There are 9 hidden switches. A switch that is on adds its own fixed numbers to the row, and there is some noise. The rows also spread widely along 10 directions, which tell nothing about the answers.
In the rows, 128 means zero.
Some rows, each with its switches (1 for on, 0 for off) after it:
145 132 116 120 132 139 131 112 128 106 134 103 117 127 109 117 103 154
 121 130 132 157 108 117 120 139 136 130 110 125 113 121 129 129 137 95
 122 131 => 0 0 0 1 1 1 0 0 1
134 141 129 122 141 123 115 127 120 104 137 111 129 135 129 140 111 155
 132 121 104 152 136 112 137 119 130 117 120 119 131 140 125 117 128 100
 97 121 => 0 0 0 0 1 1 0 1 0
145 122 116 130 151 118 133 121 129 112 125 111 118 130 132 124 109 138
 128 127 130 149 109 114 112 126 123 115 114 123 98 128 122 131 154 111
 121 139 => 1 0 1 0 1 1 0 0 1
133 129 116 115 112 157 144 117 152 92 107 115 111 125 109 115 82 156
 133 150 152 167 80 141 147 124 153 160 104 159 131 115 126 171 169 117
 160 143 => 1 1 0 0 1 1 0 0 0
109 119 139 94 144 122 119 143 136 95 112 121 98 147 147 137 88 153 152
 131 103 160 126 133 177 134 133 136 114 153 155 130 118 152 153 121 155
 127 => 1 0 1 0 1 1 1 0 0
164 121 96 105 178 153 140 126 127 142 166 98 102 131 77 94 96 138 139
 121 155 132 97 95 94 160 131 127 113 128 94 97 141 102 127 77 133 137 => 0 1 1 1 0 0 1 0 1
131 135 118 118 113 143 117 118 100 100 122 123 133 137 124 128 114 152
 129 116 131 138 115 121 137 113 135 137 114 125 147 135 113 133 120 125
 129 120 => 0 0 0 1 0 0 1 0 1
113 117 121 108 137 107 133 134 122 103 125 109 112 144 122 130 109 137
 136 127 115 160 131 125 132 151 119 114 120 108 134 117 118 135 136 108
 132 137 => 0 0 0 1 0 1 1 0 1
150 124 106 115 122 136 140 115 111 137 101 99 99 122 112 111 116 153
 110 122 158 137 109 138 128 162 121 122 106 124 97 128 133 164 121 116
 136 134 => 0 0 0 0 1 0 0 0 0
143 131 111 113 127 137 126 127 103 128 138 122 128 132 131 125 114 153
 125 117 128 131 119 127 152 136 126 131 119 132 132 135 128 137 117 112
 121 127 => 0 1 1 1 1 0 0 0 0
133 132 90 155 103 132 137 115 122 102 139 115 175 133 118 131 134 147
 106 131 142 138 95 123 97 129 142 125 120 115 117 119 129 119 117 112
 95 129 => 0 0 0 1 1 0 1 0 1
125 130 150 86 142 142 121 110 132 89 93 100 72 138 129 129 86 157 135
 135 124 168 107 132 148 132 132 137 85 145 118 147 106 171 160 139 169
 115 => 0 0 0 1 1 0 1 0 1
133 127 118 107 135 111 124 115 111 110 129 106 107 135 116 116 115 132
 129 131 124 153 135 120 125 142 114 106 125 103 115 113 126 136 135 86
 105 152 => 0 0 0 1 1 1 0 0 1
107 123 130 104 142 104 134 144 136 104 129 105 113 145 127 143 102 145
 139 132 104 167 127 131 146 156 122 121 119 123 138 128 123 135 133 114
 133 127 => 0 1 0 1 1 1 1 0 0
129 110 115 122 131 116 150 131 119 110 123 105 125 126 130 126 103 142
 135 118 128 167 102 124 135 151 108 143 113 119 132 125 133 133 123 122
 148 130 => 1 0 0 0 0 1 1 0 0
138 139 127 120 133 146 151 119 145 119 107 78 86 130 99 121 104 186 96
 132 138 163 111 136 113 170 133 122 87 127 101 145 112 165 140 116 155
 118 => 0 1 0 0 0 1 0 0 1
116 141 133 130 141 126 128 138 152 84 128 115 135 141 120 148 99 155
 142 139 116 164 101 116 122 104 150 133 115 143 130 141 114 130 153 132
 129 117 => 1 1 0 0 1 1 1 0 0
137 123 124 96 156 145 121 113 115 102 161 124 123 132 135 115 88 127
 151 124 106 152 117 105 155 116 119 149 116 134 144 116 125 113 141 88
 137 137 => 0 1 1 1 0 0 0 0 1
149 122 120 116 145 121 135 129 114 120 123 114 111 122 119 126 98 144
 140 118 135 152 102 113 129 128 124 130 116 126 112 136 128 128 135 127
 135 126 => 1 0 0 1 1 1 0 0 0
132 125 119 106 158 131 125 145 139 119 115 113 86 144 103 127 93 153
 145 123 136 140 130 122 119 142 147 102 118 133 107 120 116 130 155 112
 140 130 => 0 0 0 1 0 1 1 0 1
111 151 126 129 106 157 124 116 147 84 126 108 156 131 159 146 103 194
 107 137 95 166 119 148 164 131 143 150 105 163 150 151 130 137 140 112
 124 107 => 0 1 0 0 1 0 1 0 0
152 131 124 103 140 151 133 115 120 111 125 88 97 125 106 115 95 167 128
 119 137 164 98 117 139 156 127 146 95 136 127 130 138 137 123 104 139
 118 => 0 0 0 0 1 1 1 1 0
154 116 104 118 142 131 112 150 106 134 109 144 116 135 137 129 105 135
 157 101 147 114 121 125 151 116 138 115 138 144 119 125 124 125 142 128
 122 134 => 0 0 1 0 1 1 1 0 0
126 141 122 119 96 150 134 100 124 72 134 122 146 129 119 127 102 137
 126 143 131 164 93 127 147 98 135 164 105 127 149 120 116 161 142 119
 141 132 => 0 1 0 1 0 0 0 0 0
143 144 112 134 151 141 111 125 115 116 127 122 132 137 121 131 116 144
 135 112 134 124 131 108 102 96 136 101 128 124 101 135 114 107 143 113
 97 131 => 0 1 0 0 0 0 1 0 1

New rows. What belongs after each?
120 128 127 111 131 129 120 132 129 93 117 124 117 145 125 137 99 141
 145 131 125 156 112 126 142 114 144 128 120 136 139 128 110 138 154 125
 131 133 => 0 1 0 1 1 1 1 0 1
108 125 128 100 111 119 125 117 116 81 120 112 117 147 120 127 109 130
 136 141 123 169 113 132 148 128 124 138 114 118 160 116 111 160 136 112
 132 145 => 0 1 0 1 1 1 1 0 1
123 146 130 112 139 144 112 146 131 105 114 124 107 147 110 145 101 168
 138 121 126 132 129 122 134 109 159 118 114 139 129 144 102 144 137 139
 139 106 => 0 0 0 1 0 0 1 0 0
128 120 117 80 121 142 134 131 135 112 107 111 65 146 82 98 94 142 139
 148 161 141 112 140 152 161 148 132 109 137 132 87 121 199 146 88 157
 158 => 0 0 1 0 1 1 0 0 0
132 122 106 124 136 132 140 119 134 113 136 116 131 135 107 122 107 131
 132 140 139 147 97 121 112 130 144 127 115 127 109 116 122 133 142 110
 127 137 => 0 1 0 1 1 0 0 0 1
124 133 133 118 135 118 119 120 124 82 139 111 133 143 137 138 112 143
 128 129 105 163 116 112 133 123 123 128 109 118 134 132 115 131 139 111
 117 124 => 0 0 1 1 1 1 1 0 1
167 125 91 130 119 158 144 107 133 117 126 114 129 111 120 100 95 157
 118 131 162 146 82 130 131 140 136 151 111 151 104 106 149 143 153 91
 133 148 => 1 0 1 0 1 1 0 0 0
137 143 105 155 97 137 145 106 139 89 117 114 157 122 124 132 116 146
 102 138 144 156 103 139 113 116 130 130 115 116 105 121 122 157 156 115
 115 143 => 0 1 0 0 0 1 0 0 0
138 132 109 96 117 181 119 132 135 112 101 124 90 135 113 106 71 192 138
 126 149 143 109 146 169 133 171 151 113 182 155 116 127 146 163 109 167
 134 => 1 0 0 1 0 1 1 0 1
121 125 136 110 175 114 120 172 145 117 123 124 91 153 104 153 90 146
 162 117 116 140 133 107 123 122 154 103 123 130 116 139 102 118 146 140
 146 106 => 0 0 0 1 0 1 1 0 0
116 117 129 91 139 136 123 143 138 106 103 123 94 142 136 132 82 147 158
 131 121 159 120 142 179 133 139 137 120 159 148 125 121 152 159 121 155
 134 => 0 1 0 0 1 1 1 0 0
88 126 115 134 123 108 125 163 138 93 132 144 150 165 103 160 119 125
 152 137 123 130 121 119 121 99 169 115 134 115 152 118 96 139 125 142
 127 119 => 0 0 0 1 0 0 1 0 0
128 140 132 104 148 125 113 133 107 109 117 118 105 145 115 141 109 138
 145 116 127 135 131 116 130 105 131 108 115 115 129 141 106 137 134 137
 126 123 => 0 1 0 1 0 0 1 1 0
114 142 109 137 131 111 128 125 129 104 130 108 147 144 121 137 130 151
 112 138 126 142 124 126 92 123 137 97 125 115 113 129 120 125 135 111
 93 140 => 1 1 0 1 1 0 1 0 1
102 122 109 103 117 114 132 140 121 107 137 117 134 143 128 126 105 150
 139 137 115 159 126 141 161 154 127 133 134 132 171 105 141 130 123 90
 120 151 => 1 1 0 1 1 1 1 0 0
115 133 121 126 125 136 126 127 143 98 127 128 144 136 141 144 102 148
 133 139 112 151 117 135 151 112 145 134 119 147 134 134 121 139 150 118
 126 125 => 0 1 0 0 1 0 0 0 0
126 110 104 138 139 91 123 150 106 130 112 162 156 136 180 157 119 112
 148 113 119 117 130 138 150 93 124 100 149 131 118 143 115 124 153 154
 113 140 => 1 1 1 1 1 0 0 0 0
129 96 114 118 128 105 131 142 88 129 105 146 118 144 145 138 119 108
 149 108 134 123 118 128 153 116 120 120 125 111 137 139 95 154 125 159
 152 130 => 0 0 1 1 0 0 0 0 1
127 131 119 139 118 114 133 137 118 103 120 113 145 141 112 149 127 142
 129 121 136 148 101 120 116 117 138 124 117 110 136 144 110 140 117 142
 114 118 => 0 1 0 0 1 1 1 1 0
113 139 143 116 137 121 111 135 126 76 131 126 131 151 115 155 108 132
 153 131 113 152 104 102 132 86 149 137 112 124 141 143 98 138 129 147
 131 104 => 0 0 0 1 1 0 1 0 0
135 119 100 129 138 129 143 148 150 115 137 115 125 144 87 123 110 136
 134 136 156 136 90 116 104 149 155 124 119 127 109 99 126 140 135 106
 130 134 => 0 0 1 0 1 1 1 0 0
137 137 117 132 123 145 133 118 138 89 133 112 136 138 116 133 106 156
 117 132 134 155 97 125 117 119 146 133 101 126 129 129 112 139 153 119
 132 126 => 0 1 1 1 0 1 1 1 1
148 122 114 126 156 122 139 125 137 116 106 120 107 125 127 132 94 123
 139 125 141 148 117 129 116 116 125 104 119 120 83 123 121 139 178 124
 130 146 => 0 1 0 0 0 1 0 1 0
124 151 121 127 97 145 118 131 113 87 136 114 139 142 90 130 123 163 125
 124 136 144 112 113 128 113 149 145 114 115 163 127 110 148 102 114 117
 118 => 0 0 0 0 0 1 1 0 0
125 97 111 97 149 142 128 136 134 123 104 126 98 139 139 121 84 138 159
 129 131 146 111 138 165 145 142 135 118 162 131 115 129 136 158 118 159
 137 => 0 0 0 0 1 0 1 0 1
117 124 120 120 158 117 136 137 144 112 144 111 139 136 139 146 99 143
 138 131 101 159 117 122 130 142 127 122 118 135 115 130 134 107 140 113
 125 119 => 0 1 0 1 1 0 1 0 0
107 127 111 123 125 131 133 135 149 98 156 118 149 136 137 132 95 160
 131 138 91 163 140 133 159 150 133 135 129 135 151 107 140 115 137 70
 118 136 => 0 0 0 0 0 1 0 0 0
114 131 126 118 125 105 125 138 116 92 134 121 138 145 122 144 116 128
 143 128 117 159 115 118 138 116 126 129 126 111 149 130 113 133 125 127
 116 128 => 0 1 0 1 1 1 1 0 0
150 135 111 124 99 136 123 96 107 101 107 117 131 120 156 120 115 153
 106 123 133 148 122 149 159 131 113 126 114 126 122 125 135 163 148 98
 108 149 => 0 0 1 0 1 1 0 1 0
134 105 112 92 150 128 123 169 112 156 115 130 94 137 151 129 89 178 150
 100 113 129 138 142 189 172 134 125 130 167 154 138 139 118 124 118 152
 120 => 1 0 1 1 1 1 1 0 0
129 112 103 126 156 118 133 150 136 137 128 120 127 144 134 137 113 141
 135 121 126 126 125 128 126 153 132 104 127 133 105 121 132 123 131 113
 122 127 => 0 0 1 0 1 0 1 0 0
126 129 107 126 123 124 129 139 131 125 109 126 125 137 131 140 114 158
 121 128 130 129 130 142 136 135 145 105 125 135 110 134 122 147 140 124
 121 127 => 0 0 0 1 1 0 0 0 0
143 109 99 121 114 142 137 120 122 114 103 117 119 128 128 112 103 143
 132 126 155 149 95 140 141 144 134 138 117 141 124 111 132 147 149 113
 139 146 => 0 0 0 0 1 1 1 0 1
132 138 109 129 129 137 131 133 141 116 121 120 121 137 114 132 105 164
 120 132 133 140 131 135 121 129 151 105 124 133 112 126 115 135 160 108
 123 136 => 0 1 0 1 0 1 0 0 1
132 138 113 143 131 124 130 145 132 106 135 116 142 138 107 146 116 157
 126 118 131 140 114 112 105 123 146 114 121 116 117 134 117 117 125 126
 115 112 => 0 0 0 1 0 1 1 0 0
133 132 120 111 128 142 129 135 132 108 134 128 118 135 123 129 92 154
 135 127 126 146 119 130 156 126 140 137 116 140 137 125 116 147 149 112
 144 130 => 0 1 1 1 0 1 0 0 0
140 153 144 99 143 140 101 126 102 93 131 114 102 134 118 133 98 161 145
 107 112 151 134 102 145 105 126 131 112 125 140 145 113 123 126 118 124
 111 => 0 0 0 1 0 1 1 0 0
127 127 109 123 135 138 125 135 129 113 120 125 129 135 127 132 105 146
 138 123 130 135 123 127 135 125 136 123 122 135 121 120 126 131 139 116
 128 129 => 0 0 0 0 0 0 1 0 0
103 152 132 113 143 112 118 148 154 101 113 112 99 158 98 145 113 155
 129 149 121 141 151 131 114 125 156 82 127 121 112 124 102 161 157 104
 107 139 => 0 1 0 0 1 1 0 0 0
129 125 123 130 128 127 155 127 146 110 106 91 100 135 97 129 111 158
 109 136 143 160 102 129 102 157 138 121 94 112 101 134 106 168 140 128
 156 122 => 0 0 0 0 0 1 0 0 1
123 139 92 142 120 120 119 135 119 117 97 141 148 138 136 136 126 134
 129 125 154 112 138 144 111 94 139 87 147 125 104 117 120 141 159 126
 95 160 => 1 1 0 0 0 0 1 0 0
141 119 99 137 160 122 129 160 129 151 124 131 125 136 112 139 116 142
 142 114 140 111 123 115 110 129 153 95 135 131 92 134 124 113 126 127
 114 120 => 0 0 0 0 1 0 0 0 0
131 118 117 115 133 122 123 134 114 107 119 121 113 146 116 126 116 131
 142 125 140 139 110 118 129 129 134 121 120 120 132 119 110 147 133 118
 126 138 => 0 0 1 0 1 1 1 0 1
143 112 121 124 143 122 141 130 115 127 105 119 111 131 127 137 108 130
 136 120 142 146 93 125 124 124 130 123 108 126 102 153 105 144 140 159
 151 117 => 0 1 0 1 1 0 0 0 1
101 111 97 130 127 91 126 164 123 120 118 166 143 161 127 151 125 93 155
 134 139 107 141 138 131 98 146 86 156 108 129 103 98 153 151 135 117
 158 => 0 1 1 1 0 0 0 0 0
138 125 130 102 164 117 124 142 119 124 125 116 87 141 91 130 103 128
 153 123 139 134 113 101 116 122 139 112 114 118 100 133 110 140 127 133
 137 120 => 0 0 0 1 1 0 0 0 0
146 137 106 102 150 150 125 122 129 139 109 106 94 121 144 115 89 176
 119 115 131 136 149 152 146 164 117 100 120 150 89 123 149 128 163 91
 126 143 => 0 1 0 1 0 0 1 0 0
182 110 104 105 163 119 103 123 63 154 99 135 97 114 164 113 105 122 159
 76 143 121 142 118 149 119 89 95 145 125 90 136 139 92 146 121 100 149 => 0 0 0 1 1 1 1 0 1
114 145 132 114 120 120 111 122 109 91 124 121 129 145 143 142 123 151
 120 120 108 139 143 130 145 120 118 115 116 114 138 136 111 153 127 118
 115 126 => 0 0 1 1 0 0 1 0 0
123 117 125 119 153 96 131 141 130 111 131 117 115 147 118 140 116 120
 140 131 118 145 125 115 124 130 127 103 122 103 114 121 114 142 140 112
 117 136 => 0 0 1 0 1 1 0 1 0
131 145 120 120 132 151 135 139 148 101 152 106 128 142 97 133 99 175
 122 129 126 152 105 116 126 140 153 142 104 139 139 127 118 133 128 107
 139 110 => 0 1 1 1 0 1 1 0 0
155 125 115 130 96 130 125 102 84 96 91 132 135 117 168 127 115 128 124
 101 147 145 106 140 160 107 94 142 114 117 124 137 118 166 144 144 130
 141 => 0 0 1 0 0 1 1 0 0
123 98 117 97 153 137 117 148 134 119 118 153 108 143 144 134 75 129 178
 128 115 140 116 128 178 111 158 137 131 167 145 124 116 120 163 130 159
 126 => 0 0 0 1 1 0 0 0 1
146 141 112 97 111 171 139 117 120 101 140 97 105 126 69 96 89 169 130
 132 163 161 79 116 135 141 147 173 100 141 157 108 133 150 117 97 156
 135 => 1 1 0 1 0 1 1 0 0
134 127 114 113 157 118 126 136 119 123 118 122 116 136 123 131 103 132
 148 123 140 134 115 119 117 117 129 108 128 131 104 128 128 124 148 128
 123 138 => 1 1 0 1 1 0 1 0 0
138 126 127 103 165 138 111 148 102 124 148 129 111 148 114 133 103 138
 160 103 120 126 119 95 138 110 138 130 121 132 146 141 104 108 116 129
 139 109 => 0 1 1 1 0 0 1 0 1
113 153 128 110 124 97 91 125 106 82 100 132 114 150 136 142 126 125 138
 129 122 134 167 130 131 92 121 74 144 101 115 117 110 154 159 108 74
 161 => 0 0 0 1 1 1 1 0 0
150 128 100 140 132 136 129 140 123 116 126 128 146 134 109 137 113 137
 142 116 154 132 97 116 114 105 152 122 129 129 119 127 123 115 137 129
 108 130 => 0 1 0 0 1 1 1 1 0
135 126 91 138 98 140 142 104 133 93 135 109 155 126 120 115 113 149 110
 140 143 161 93 135 119 147 134 140 116 125 123 100 143 131 141 89 110
 149 => 0 0 0 1 1 1 1 0 1
135 119 108 117 119 144 121 113 113 100 132 130 142 134 147 122 104 140
 135 126 127 143 103 129 156 125 132 147 116 144 142 117 128 132 139 110
 129 134 => 0 0 1 1 1 0 1 0 1
122 128 106 128 123 130 141 143 150 103 130 120 134 142 97 135 102 145
 135 142 146 151 94 128 119 133 159 129 120 135 126 111 121 140 144 121
 131 131 => 0 1 0 1 1 1 1 0 0
140 108 103 135 161 142 161 131 160 127 154 101 133 129 94 120 97 136
 135 142 139 157 73 108 96 154 150 141 106 139 98 117 132 112 139 108
 147 121 => 0 1 0 0 1 0 0 0 1
126 129 98 130 122 136 134 131 132 119 123 117 140 131 135 132 108 163
 118 123 128 138 124 142 134 149 136 118 121 134 117 122 137 128 136 111
 125 126 => 0 0 0 1 0 0 1 0 0
116 123 118 131 155 119 121 137 151 117 109 123 123 146 149 150 108 154
 130 135 104 137 145 138 127 125 151 88 123 139 103 140 117 123 166 119
 113 125 => 0 0 0 0 1 0 0 1 1
123 139 114 110 125 118 125 119 108 109 138 105 118 141 97 122 123 140
 120 131 128 137 140 119 118 137 124 105 119 92 128 111 125 144 113 89
 103 142 => 0 0 0 1 0 0 0 1 0
129 115 95 132 158 116 135 151 152 128 128 120 126 144 114 131 105 139
 140 130 136 137 123 124 102 149 151 91 137 131 92 107 133 105 158 101
 110 140 => 0 0 0 1 1 1 1 0 1
139 111 107 130 144 126 172 148 149 129 137 104 115 130 76 125 94 140
 137 132 157 157 71 113 99 152 147 141 107 122 109 121 121 137 132 136
 170 122 => 1 1 0 1 0 1 0 0 0
123 127 104 135 120 120 143 136 131 133 96 118 119 140 124 138 123 155
 106 129 144 128 130 152 113 143 140 89 120 120 99 137 106 158 148 135
 131 136 => 0 1 0 1 0 0 0 0 1
114 104 114 132 153 101 131 149 132 116 123 132 138 148 140 152 112 119
 153 125 115 142 112 119 121 123 140 109 128 123 115 133 113 112 141 144
 130 121 => 0 0 0 1 1 0 1 0 1
148 121 106 131 133 135 125 129 106 110 138 128 139 129 123 128 105 138
 145 106 133 143 105 106 129 113 133 137 125 123 135 127 123 101 127 120
 122 123 => 0 0 0 1 0 1 1 0 1
134 122 109 116 136 141 138 127 125 120 126 119 112 136 98 119 101 136
 137 130 148 139 103 121 119 127 144 128 114 125 121 120 111 144 140 121
 146 134 => 0 1 0 1 0 0 0 0 1
150 140 109 116 136 149 112 144 113 120 123 135 107 147 93 122 109 149
 141 113 161 114 116 113 117 104 160 114 126 132 126 122 103 136 141 123
 125 134 => 0 1 1 1 0 1 1 0 1
143 140 110 124 112 137 107 126 92 105 123 147 137 137 105 129 120 126
 144 119 153 117 110 111 131 75 151 129 132 121 133 127 110 142 121 132
 106 132 => 0 0 0 1 1 0 0 0 0
